The rows come from 5 hidden closed curves, with some noise, and rows from the same curve form a group. Each curve winds through 6 dimensions. The rows are also pushed far along 4 directions, which tell nothing about the answers.
(in the rows, 128 means zero)
Known rows, each followed by its group:
[129 152 110 108 133 131 122 115 128 127 109 118 135 115 131 151 129]
(4)
[148 162 131 133 138 152 131 105 130 138 138 138 130 117 136  78 124]
(3)
[108 104 142  71 181 156  77 141 126 159  98  61 125  94 134 156 140]
(1)
[112 118 126 123 116 105 121 169 160 149 126 135 130 135 123 154  96]
(4)
[127 147 110 148  84 120 178 118 156 148 162 157 125 176 137 108 110]
(0)
[127 116 120 136 117 121 141 140 127 156 131 128 114 145 134 134 131]
(2)
[ 68 112 114 136 124 172 139  75 177 137 142 113 133 147 158 133 187]
(0)
[145 141 137 118 145 127  96 157 137 150 122 135 129 105 123 114  94]
(3)
[155 107 173 107 131 142 135 133 135 162 196 146 112 160 132  55  95]
(4)
[ 93 133 103 136 128  91 100 143 134  87  61 138 163  95 129 229 123]
(0)
[134 138 123 147 110 100 153 153 144 138 130 148 132 147 121 114 116]
(2)
[140 143 134  99 140 184 124  90 144 143 169 114 108 126 129  76 137]
(3)
[143 103 147 102 120 109 121 175 142 161 164 137 108 147 119 115  76]
(2)
[133 141 124 129 104 118 157 110 122 137 131 144 139 162 125 120 133]
(4)
[ 91  82 140 120 103  91 138 163 153 204 138 136 138 199 164 179  95]
(3)
[125 158 116 142 139 120 120 132 138 120  92 135 146 102 131 124 130]
(3)
[149 101 169 106 154 139 107 147 122 148 154 130 122 129 124  90 110]
(4)
[102 144 102 157  86  85 126 162 151 112 100 154 135 118  98 160 108]
(3)
[136 136 117 119 123 154 148  79 103  99 150 112 101 118 125  98 161]
(3)
[117 110 134 113 179 156  67 131 122 116  80 100 142  75 136 185 145]
(4)
[ 99 138 122 112 108 172 171  29 122 116 184 117 104 141 161  74 188]
(1)
[131 107 154  84 156 153 110 121 137 170 151 116 129 144 155 126 113]
(4)
[142 130 129 141  90 103 152 136 129 111 149 167 129 155 103 111 103]
(2)
[136 126 129 115 131 125 130 143 126 147 144 114 102 125 132 109 114]
(3)
[113 122 129 145 144 127  92 150 140 101  92 132 145  93 109 145 139]
(0)
[141 106 155 108 140 118 116 146 115 139 135 127 137 143 121 122 120]
(0)
[181 116 166  70 215 176  65 141  96 155 117  80 126  91 135 130 117]
(2)
[103  91 141  93 147 130 105 146 126 152 121  80 114 118 127 137 154]
(1)
[121 106 134 102 131 101 119 157 124 146 123 113 128 140 126 157 127]
(0)
[157 126 128 135 143 140 132 139 113 122 121 113 122 127 109 131 134]
(1)
[ 98 119 117 122 150 129 112 127 137 134  84 104 155 124 140 189 163]
(2)
[132 136 132 152 113 105 134 131 123 113 116 165 153 141 121 134 116]
(0)
[151 114 138  92 153 168 108 128 121 134 143  98 113 129 113 124 126]
(2)
[118 118 121 109 116 127 140 132 150 139 163 127 104 139 137 115 119]
(2)
[ 87 126  86 150  86  97 144 155 165 120 108 137 122 132 126 183 122]
(2)
[167 126 151  89 172 185 110 107 108 145 145  93 117 120 122  88 142]
(4)
[129 158 106 167 101 153 182  72 132 115 163 149  98 127 148  57 172]
(4)
[115 174  85 204  35  81 208  96 146  72 128 209 153 172 115 131 117]
(0)
[135 135 138 119  85 116 172 129 167 141 192 166 127 189 119  85  94]
(2)
[138 141 139 118 151 128  91 127 117 107 110 138 140  86 122 120 123]
(3)
[119 106 140 115 150 112  91 165 114 133  76 105 150 113 112 177 121]
(1)
[195 181 139 161 136 111 101 149  85  95  93 174 142  78  87  82  92]
(3)
[127 127 138 123 126 110 110 167 143 143 111 139 147 137 113 139  92]
(3)
[137 173  89 177 108 118 174  87 121  54 129 160 120 100 133 123 160]
(1)
[145 121 121 135 135 134 134 141 120 129 122 114 126 137 114 142 138]
(1)
[113 127 124  96 159 148 115 123 153 117 126  95 129 111 123 132 153]
(2)
[ 79  92 116 129 112 103 110 162 159 173  91 122 157 163 139 232 123]
(0)
[164 115 150  93 139 153 111 140 112 136 153 113 107 129  94  94 112]
(4)
[138 117 135 128 139 131 114 147 121 143 136 120 112 113 117 107 132]
(0)
[118 135 119 140 120 107 124 152 145 129  99 139 148 131 123 145 113]
(3)
[154 144 127 152 133 143 113 121 108  91 118 150 119  86 113 120 117]
(4)
[114  90 141 109 126 127 143 142 157 151 163 127 131 176 140 158 121]
(1)
[117 153 115 135 135 125 116  93  99  80  93 126 134  75 132 142 154]
(1)
[123 135 132 130  93 157 180  64 144 141 207 155 100 166 161  56 152]
(0)
[147 114 156  80 170 186 134  99 125 160 182  76  95 130 144  53 157]
(1)
[131 103 155 109 128 178 127 104 150 152 187 131 116 161 131  85 126]
(0)
[176 130 163  75 176 180 117 121 128 147 176 100 113 130 124  58 116]
(2)
[158 128 145 127 118 111 146 162 128 144 170 141  99 139 117  81  94]
(1)
[130 115 131 100 141 164 135 104 122 156 164  91  92 124 147 102 157]
(1)
[ 72 105 113 114  99 114 132 117 159 129 113 122 153 160 128 190 149]
(4)

New rows, each followed by its group:
[110 141 116 102 120 151 142  79 144 127 138 123 136 145 145 137 149]
(4)
[105 124 128 134 108  91 127 145 142 121 117 154 141 132 128 147 116]
(4)
[143 158 116 139  80  84 167 137 124 125 141 160 121 148 105  92 114]
(4)
[ 96  99 122  91 130 135 109 158 161 163 122  91 123 142 118 172 127]
(4)
[157 177  99 162  72 127 180  88 122  56 156 185 111 128 102  88 115]
(2)
[169 158 111 154 142 144 157 113 110  90 133 128 115 110 114  92 157]
(1)
[ 87 118 105 140 132 154 113 107 147 109 103 113 128 103 140 177 164]
(4)
[120 131 114 145 141 113 106 148 116 109  81 119 127  82 115 148 154]
(4)
[163 106 144 117 167 131 117 175 120 146 128 107 126 129 116 133 122]
(1)
[115 109 143 105 143 150 110 121 141 176 137 111 132 146 140 118 145]
(3)
[105 139 117 127 121 139 137  79 133 107 134 131 131 120 155 129 155]
(3)
[ 64  75 127 111 166 148  64 150 160 129  72  85 153 101 121 215 170]
(0)
[148 161 108 170  84  47 135 190 114 106  81 175 138 111  87 144  87]
(4)
[ 93 131 112 120 119 141 127 111 159 127 134 114 120 120 122 115 163]
(3)
[114 166  85 160  87  67 150 144 127  97  80 151 141 114 103 153 137]
(4)
[113  82 156  28 167 147  85 142 136 191 135  64 129 150 136 170 129]
(4)
[125 128 135  95 136 122 133 124 126 153 141 108 121 133 134 102 147]
(4)
[114 143 111  87 166 150 100  90 101  98  85  76 130  75 127 162 190]
(4)
[ 97 105 111 144 143 106 130 141 134 124  98 112 137 121 146 187 176]
(1)
[123 124 114 118 145 133 123 134 114 141 109  90 107 105 141 142 149]
(3)
[122 123 123 112 127 122 121 143 136 135 129 114 118 129 131 147 107]
(3)
[135 172  94 156 141 139 132  93 106  27  79 119 134  61  99 139 178]
(1)
[149 131 119 147 152 130 142 117 107  92 125 122 124 105 131 126 174]
(1)
[112 135 130 119 121 134 113 113 150 128 128 144 149 133 129 129 125]
(3)
[135 162 116 103 131 129 132  83 105  85 121 125 130 101 118 115 156]
(4)
[130 121 119 145 116 126 144 128 121 122 119 130 135 147 119 159 136]
(1)
[159 109 149 137 139  76  95 209 120 114  93 151 157 127  92 185  63]
(1)
[131 104 137 129 131 100 120 170 137 119 117 139 151 144 113 176 103]
(1)
[125 117 152  77 156 208 138  66 155 193 198  93 110 164 170  52 162]
(3)
[100 118 114 116 132 133 103 126 142 116  86 119 153 123 123 201 131]
(4)
[165 157 139 137 150 119 123 114  97 101 113 150 152 106 123 108 128]
(2)
[155 132 128 126 161 138 109 143 114 116 102 121 141 106 124 168 117]
(1)
[123 127 122 165  91 126 163 105 131 134 153 157 126 161 129  96 149]
(0)
[107  97 123 106 130 116 117 169 139 169 123  94 111 143 140 173 111]
(3)
[113  87 147  91 142 163 143 109 145 194 179  99 115 180 169 124 145]
(1)
[129 120 130 138  61 116 168 123 150 144 175 173 126 199 109 114  94]
(4)
[122 134 118 116 186 156 102  97  97 109  88  81 125  66 156 151 191]
(1)
[ 99 102 108 115 148 136 112 161 144 150  99  76 122 121 125 192 158]
(1)
[155 184 106 159 103 137 176  82 125 108 151 161 122 127 143  81 135]
(2)
[140 123 134 106 148 123 101 165 132 167 113 115 127 121 130 149  98]
(4)
[ 99 105 120 136  98 115 149 118 133 137 137 137 136 166 135 169 139]
(1)
[156 111 165  85 157 159  99 130 124 153 151 116 131 141 114  97 103]
(3)
[133 130 118 129 140 140 140 111 128 102 142 125 119 117 141 138 152]
(1)
[160 198 104 162 106 125 140  95  91  55 101 157 125  73 100  97 118]
(1)
[128 137 128 109 119  87 133 152 129 147 110 132 145 143 119 141 113]
(4)
[109 108 146 114 128 175 147  81 159 163 189 128 120 168 164  87 154]
(0)
[120  81 161 113 137  93  84 213 152 178 117 137 144 147 124 166  67]
(4)
[144 121 145 110 132 106 113 171 138 177 132 135 130 140 139 135  81]
(4)
[164 133 161  83 185 169  93 131 123 143 145 100 117 102 124  66 120]
(3)
[ 77 136  73 165  91  94 157 136 150 133  82 118 124 132 146 194 154]
(3)
[143 150 132 123 125 129 120  98  94  95 124 135 121  96 124 105 130]
(1)
[129 134 126 125  87  88 144 133 125 131 145 160 129 152 121 126 108]
(4)
[129 143 120 165 123  84 109 155 119  89  68 166 170 108 111 177 106]
(0)
[125 111 136 121 140 157 109 121 132 131 137 122 114 115 129 135 131]
(4)
[ 89 162  74 184  61  83 171  96 132  86  92 171 142 127 130 172 159]
(4)
[ 94 142  94 106 140 159 135  81 129  99 107  79 115  95 122 137 209]
(4)
[128  92 151 106 140 173 129 124 148 187 174 108 108 162 148  95 134]
(4)
[135  99 155  98 119 131 128 127 122 166 175 133 109 154 137 102 120]
(4)
[173 140 140 125 108 147 164  95 102 143 180 147 106 165 141  73  97]
(3)
[125 147 117 129 148 124 114 121 123 109  97 121 147 103 125 152 152]
(2)
[154 136 146 107 141 140 119 101 103  97 158 139 114 110 128  95 128]
(0)
[108 141  96 109 109 154 164  66 132 108 159 108 102 130 140 124 179]
(0)
[102 117 118 120 160 145  85 131 129 110  87 104 126  73 131 176 156]
(4)
[150 128 144  66 210 179  72 114 101 127  88  59 136  82 120 138 166]
(4)
[ 39 137  57 167  78 120 176  75 167 133 100 115 125 141 176 190 210]
(3)
[102 120 117 127 102 114 126 132 151 129 110 144 154 155 122 187 114]
(4)
[169 104 159 102 159 125  94 173 111 151 126 129 125 128 123 133  78]
(2)
[138 137 132 117 142 101 100 175 143 111 103 132 147 110 100 156  89]
(2)
[149 109 159  98 151 124  91 150 105 125 121 125 133 117 104 127 116]
(4)
[156 107 137 145 118  87 136 210 137 162 131 143 130 165 103 151  79]
(1)
[154 108 149 119 129 125 124 135 100 126 150 134 119 135 114 126 118]
(1)
[104 115 130 108 157 142 104 133 149 131 113 104 132 104 140 143 142]
(4)
[106  98 142 102 131 124  92 168 158 165 112 123 155 153 120 172  93]
(3)
[125  88 153  88 165 132  95 156 114 165 116  88 125 131 136 151 127]
(3)
[100 100 127 134 118 118 127 159 151 178 130 121 118 144 145 140 132]
(4)
[ 98 154  70 178  94  97 146 138 146  99  72 137 129 106 121 189 148]
(2)
[173 162 126 112 190 198 125  51  81  77 139  91 102  61 144  77 189]
(1)
[151 108 152 108 106 103 143 152 117 153 172 144 118 175 114 100  99]
(0)
[125 119 129 113  99  99 158 146 142 165 165 141 114 171 142 117 108]
(0)
[128 108 148 108 143 126  99 131 102 127 111 120 138 118 127 157 121]
(1)
[ 81 139  79 151 101 148 159  59 134 101 104 113 131 129 150 166 197]
(3)
